The groups are shells around one centre, one inside the other: the same stretched ball of 7 dimensions in 6 sizes.
Known rows, each followed by its group:
-6	-12	-5	8	-20	-15	10	-2	-7	25	-31	-2	-4	-2	-13	-43 -> q_819
-10	-1	28	5	-16	-20	0	4	-6	16	-23	-25	-19	3	-19	-37 -> q_207
-14	5	15	6	-22	-23	5	2	-3	17	-36	-16	-7	1	-2	-51 -> q_354
-14	-12	4	-1	-24	-23	5	-8	8	17	-20	-20	-8	-1	9	-35 -> q_814
-15	-15	11	6	-19	-9	10	-3	-2	24	-39	2	-12	2	-9	-36 -> q_814
-31	-14	25	-4	-26	-10	5	9	11	14	-59	-13	-3	11	-10	-45 -> q_814
-13	-1	20	11	-19	-9	8	9	-8	19	-54	-3	-10	9	-24	-52 -> q_354
-5	-3	3	-4	-27	-23	-2	-2	8	11	-31	-39	-2	8	-2	-44 -> q_207
-25	-8	33	5	-23	-14	8	8	13	-1	-48	-20	-13	19	-18	-49 -> q_354
-16	-5	24	-12	-28	-20	-9	9	15	2	-42	-53	-3	17	-15	-42 -> q_257
-23	0	22	-6	-25	-24	-2	6	3	19	-35	-29	-4	-1	2	-43 -> q_207
-12	-1	19	-5	-27	-7	-4	5	5	18	-65	-24	-2	15	-10	-46 -> q_257
-5	-9	10	-7	-24	-9	-6	8	-1	19	-48	-33	-1	12	-26	-39 -> q_354
-43	-10	6	3	-31	-17	21	4	15	17	-65	16	9	0	20	-62 -> q_257
-33	-19	4	-4	-30	-12	12	2	14	21	-59	3	7	3	9	-48 -> q_814
-21	-5	10	5	-26	-11	9	9	3	16	-64	-4	3	10	-12	-58 -> q_354
-34	-15	9	6	-25	-14	18	2	6	22	-52	14	-1	-1	6	-50 -> q_814
-19	-1	11	4	-22	-33	7	-2	2	14	-11	-22	-9	-7	8	-44 -> q_257
-9	-23	-1	4	-23	0	10	-1	4	21	-57	2	-3	14	-20	-40 -> q_819
-16	-25	2	-3	-24	-11	6	2	7	17	-37	-14	-1	6	-17	-35 -> q_389
-26	-13	12	13	-22	-11	20	4	6	12	-53	12	-6	8	-9	-55 -> q_389
-23	-9	22	3	-22	-8	7	2	3	21	-54	-2	-9	6	-6	-42 -> q_354
-26	-8	13	-9	-30	-27	2	-3	17	11	-30	-31	-2	1	19	-40 -> q_819
-32	-15	-3	5	-27	-21	20	-8	11	22	-38	14	1	-8	28	-48 -> q_257
-4	-1	18	5	-22	-13	0	10	-1	6	-47	-31	-7	18	-34	-51 -> q_354
-11	-6	22	5	-23	-16	4	6	10	-2	-41	-31	-12	20	-24	-49 -> q_389
-24	-11	9	-2	-25	-8	7	6	0	30	-61	3	3	1	-3	-46 -> q_819
-21	-2	30	-2	-26	-10	0	10	10	8	-64	-26	-5	19	-15	-50 -> q_354
1	1	17	13	-17	-14	5	1	-5	8	-36	-21	-17	15	-27	-48 -> q_354
-16	-29	-4	4	-24	-13	16	-15	16	14	-28	1	-10	5	7	-32 -> q_819
-14	-6	10	9	-22	-13	11	-3	2	17	-45	-2	-9	7	-3	-48 -> q_814
-28	-35	-1	5	-22	-6	21	-6	9	24	-41	21	-5	0	-2	-34 -> q_257
-12	-12	5	0	-22	-21	4	4	-1	16	-24	-23	-4	0	-16	-40 -> q_389
-17	-21	10	3	-25	0	10	6	11	11	-68	-5	-1	21	-25	-48 -> q_207
2	-16	13	-2	-24	-9	-4	-3	13	2	-38	-41	-12	25	-26	-34 -> q_819
1	-11	2	8	-17	-14	5	-1	-9	21	-24	-14	-11	2	-24	-36 -> q_389
-6	-10	21	17	-18	-9	12	-2	7	0	-41	-11	-21	22	-25	-46 -> q_257
1	-21	-7	9	-18	-14	11	-10	-1	18	-17	-8	-12	3	-14	-32 -> q_207
-10	-12	14	11	-18	-22	11	-7	5	6	-14	-17	-20	6	-8	-38 -> q_207
-16	-21	6	2	-19	-20	9	-3	0	21	-14	-11	-11	-6	-7	-29 -> q_389
-12	-22	-3	-7	-31	-13	4	-5	21	7	-44	-27	2	16	-2	-40 -> q_819
-21	3	22	9	-22	-16	9	16	-3	11	-56	-10	-3	9	-23	-62 -> q_819
-36	-4	20	-5	-30	-16	6	15	9	16	-68	-11	8	6	0	-58 -> q_207
-33	-15	27	8	-19	-18	16	6	6	10	-32	-1	-14	2	-11	-43 -> q_819
-6	-7	20	13	-16	-11	7	12	-7	7	-40	-17	-13	15	-45	-50 -> q_257
-35	-21	16	2	-24	-19	16	-5	15	16	-33	2	-9	-2	14	-37 -> q_207
-25	-14	-4	-4	-25	-27	10	-4	2	29	-20	-5	2	-16	18	-37 -> q_257
-23	-15	17	-10	-29	-12	0	7	16	10	-56	-28	1	15	-9	-42 -> q_814
-26	2	34	7	-24	-14	8	15	8	1	-64	-17	-7	20	-20	-62 -> q_207
-36	-10	15	1	-27	-14	13	5	10	20	-60	6	2	2	9	-53 -> q_814
-31	-17	14	3	-24	-22	14	-2	13	11	-28	-6	-8	0	8	-42 -> q_814
-21	-7	23	-4	-27	-7	0	14	9	10	-70	-23	1	20	-22	-51 -> q_354
-20	-25	-5	-5	-26	-16	8	-6	9	24	-31	-8	1	-3	5	-32 -> q_814
-24	-17	7	-2	-27	-2	9	4	7	25	-71	5	4	9	-4	-47 -> q_819
-17	-23	3	3	-21	-13	12	-10	6	23	-27	0	-11	-2	4	-29 -> q_389
-23	-18	-2	-13	-32	-22	2	-2	18	15	-35	-28	8	2	13	-39 -> q_207
-31	-9	26	-3	-24	-26	4	12	9	6	-30	-29	-5	3	-10	-45 -> q_257
-7	-6	21	1	-24	-8	-1	2	9	5	-53	-30	-11	23	-21	-44 -> q_389
-9	-22	14	6	-19	-7	9	-5	9	9	-35	-12	-17	16	-21	-32 -> q_389
-9	-2	6	3	-25	-19	4	2	3	12	-41	-23	-3	9	-8	-51 -> q_389

New rows, each followed by its group:
-4	-15	1	3	-18	-19	5	-1	-5	20	-15	-19	-9	-2	-18	-34 -> q_389
-28	-31	6	5	-24	-10	20	-5	16	11	-41	8	-7	8	-1	-38 -> q_354
-22	-29	-2	3	-25	-20	17	-6	16	8	-22	-7	-5	4	0	-38 -> q_257
-8	-16	7	3	-18	-12	5	-3	-6	27	-26	-9	-11	-1	-14	-30 -> q_814
-20	-7	19	10	-22	-8	12	15	0	10	-64	-3	-3	15	-30	-59 -> q_819
-10	-4	18	7	-18	-11	4	0	-7	23	-39	-8	-14	4	-14	-39 -> q_354
-7	-23	1	4	-20	-5	9	-3	1	21	-39	-4	-9	8	-20	-33 -> q_814
-33	-19	-2	0	-25	-17	17	0	3	32	-41	15	5	-12	14	-43 -> q_257
9	-7	1	-5	-24	-9	-9	-2	1	18	-42	-39	-4	16	-20	-35 -> q_257
-41	-18	11	-1	-30	-14	17	2	19	15	-60	7	4	4	14	-51 -> q_814
-16	-22	-3	-9	-29	-16	3	-2	15	15	-38	-24	4	7	-1	-37 -> q_389
-37	-7	19	-10	-34	-23	4	12	22	4	-55	-30	8	10	5	-56 -> q_257
4	-3	14	-1	-23	-14	-6	4	3	6	-38	-45	-9	20	-29	-42 -> q_354
-25	-14	7	-4	-31	-11	8	2	17	13	-63	-10	5	13	4	-50 -> q_814
-7	-6	14	14	-15	-14	10	4	-9	14	-31	-8	-15	6	-28	-46 -> q_389
0	8	22	6	-19	-24	-3	3	-4	7	-23	-42	-15	10	-21	-46 -> q_819
-20	-10	10	-2	-23	-32	5	-3	8	12	-8	-29	-8	-5	7	-36 -> q_819
-39	-31	7	6	-25	-9	25	-1	16	16	-50	23	-3	3	4	-44 -> q_819
-22	-12	9	-2	-24	-29	7	-4	10	13	-15	-22	-7	-4	11	-38 -> q_354
-12	-6	27	8	-22	-4	5	4	7	6	-62	-14	-14	25	-25	-48 -> q_207
-8	4	33	8	-20	-12	0	12	1	2	-52	-31	-14	23	-34	-53 -> q_207
2	-8	8	-10	-22	-19	-11	2	-2	19	-21	-48	-6	5	-19	-29 -> q_207
-12	-10	22	1	-19	-9	0	8	-3	18	-43	-20	-11	9	-28	-37 -> q_814
-19	-5	15	-6	-29	-18	-1	7	13	7	-50	-34	2	14	-8	-50 -> q_814
-22	-10	5	-11	-29	-16	-1	4	5	27	-48	-19	7	-2	5	-41 -> q_207
-29	-19	12	8	-25	-13	19	-4	15	10	-46	7	-8	8	5	-47 -> q_814
-3	-20	-8	-3	-22	-8	2	-8	-2	31	-34	-10	-3	0	-7	-29 -> q_819
0	3	10	2	-23	-16	-2	-1	-2	18	-39	-28	-8	9	-10	-44 -> q_207
-3	-22	5	-3	-21	-14	0	2	5	9	-23	-34	-8	12	-31	-30 -> q_819
-23	-9	8	-6	-28	-23	4	-3	10	19	-33	-20	-1	-2	14	-41 -> q_814
-19	-14	1	8	-20	-13	15	-4	-4	29	-37	14	-6	-6	1	-41 -> q_207
0	-3	2	6	-23	-17	4	2	1	9	-37	-26	-4	13	-20	-51 -> q_257
-9	-9	9	1	-22	-28	3	-5	8	6	-10	-34	-12	4	-3	-37 -> q_207
-46	-22	19	-2	-27	-12	16	11	14	16	-59	7	3	3	-1	-49 -> q_819
-20	-17	11	10	-24	-6	16	3	10	8	-59	4	-5	17	-16	-52 -> q_389
-34	-10	20	-6	-29	-16	6	2	16	16	-56	-12	0	6	13	-46 -> q_354
-27	-11	0	-1	-29	-19	12	0	10	19	-48	-3	6	0	12	-51 -> q_389
-28	-25	4	-8	-27	-16	8	-4	15	20	-35	-10	0	-1	10	-33 -> q_814
4	-11	0	6	-17	-22	4	-11	-3	16	-4	-24	-17	0	-10	-30 -> q_207
-46	-5	26	2	-31	-22	16	10	21	2	-62	-6	2	9	13	-64 -> q_257
-3	-21	-4	14	-18	-10	16	-10	0	16	-27	4	-14	6	-14	-37 -> q_819
-12	2	26	-2	-25	-14	-4	6	6	9	-51	-35	-8	17	-14	-47 -> q_354
-20	-11	10	-11	-33	-18	-1	1	23	5	-52	-37	4	16	5	-46 -> q_819
-32	-10	2	-5	-34	-20	10	5	19	11	-60	-12	12	7	13	-59 -> q_257
-10	-14	20	-1	-16	-17	-1	4	-5	19	-16	-28	-16	1	-26	-27 -> q_819
-26	-11	16	-9	-30	-13	2	2	18	12	-57	-22	1	12	6	-44 -> q_389
-4	-1	24	-5	-21	-17	-10	5	-1	13	-30	-46	-13	11	-22	-34 -> q_207
-6	-14	12	0	-23	-18	1	3	9	1	-28	-38	-10	16	-25	-40 -> q_354
-25	-9	13	-11	-31	-22	0	3	17	11	-43	-32	3	7	8	-43 -> q_389
-16	-2	19	-6	-28	-20	-3	9	10	6	-45	-40	-1	13	-12	-49 -> q_389
-36	-12	24	-10	-30	-22	2	12	19	4	-47	-32	3	9	-3	-48 -> q_257
10	-11	7	-7	-19	-11	-12	-3	-5	23	-24	-43	-12	9	-26	-22 -> q_257
-6	-14	24	7	-18	-2	3	12	0	5	-51	-22	-14	24	-50	-43 -> q_257
-29	-20	3	-8	-31	-10	7	4	14	21	-60	-6	9	6	4	-45 -> q_389
-25	-4	25	-5	-25	-19	0	17	3	12	-47	-29	0	6	-20	-50 -> q_819
-10	-3	12	-3	-24	-21	-2	8	0	13	-34	-35	-3	6	-17	-45 -> q_814
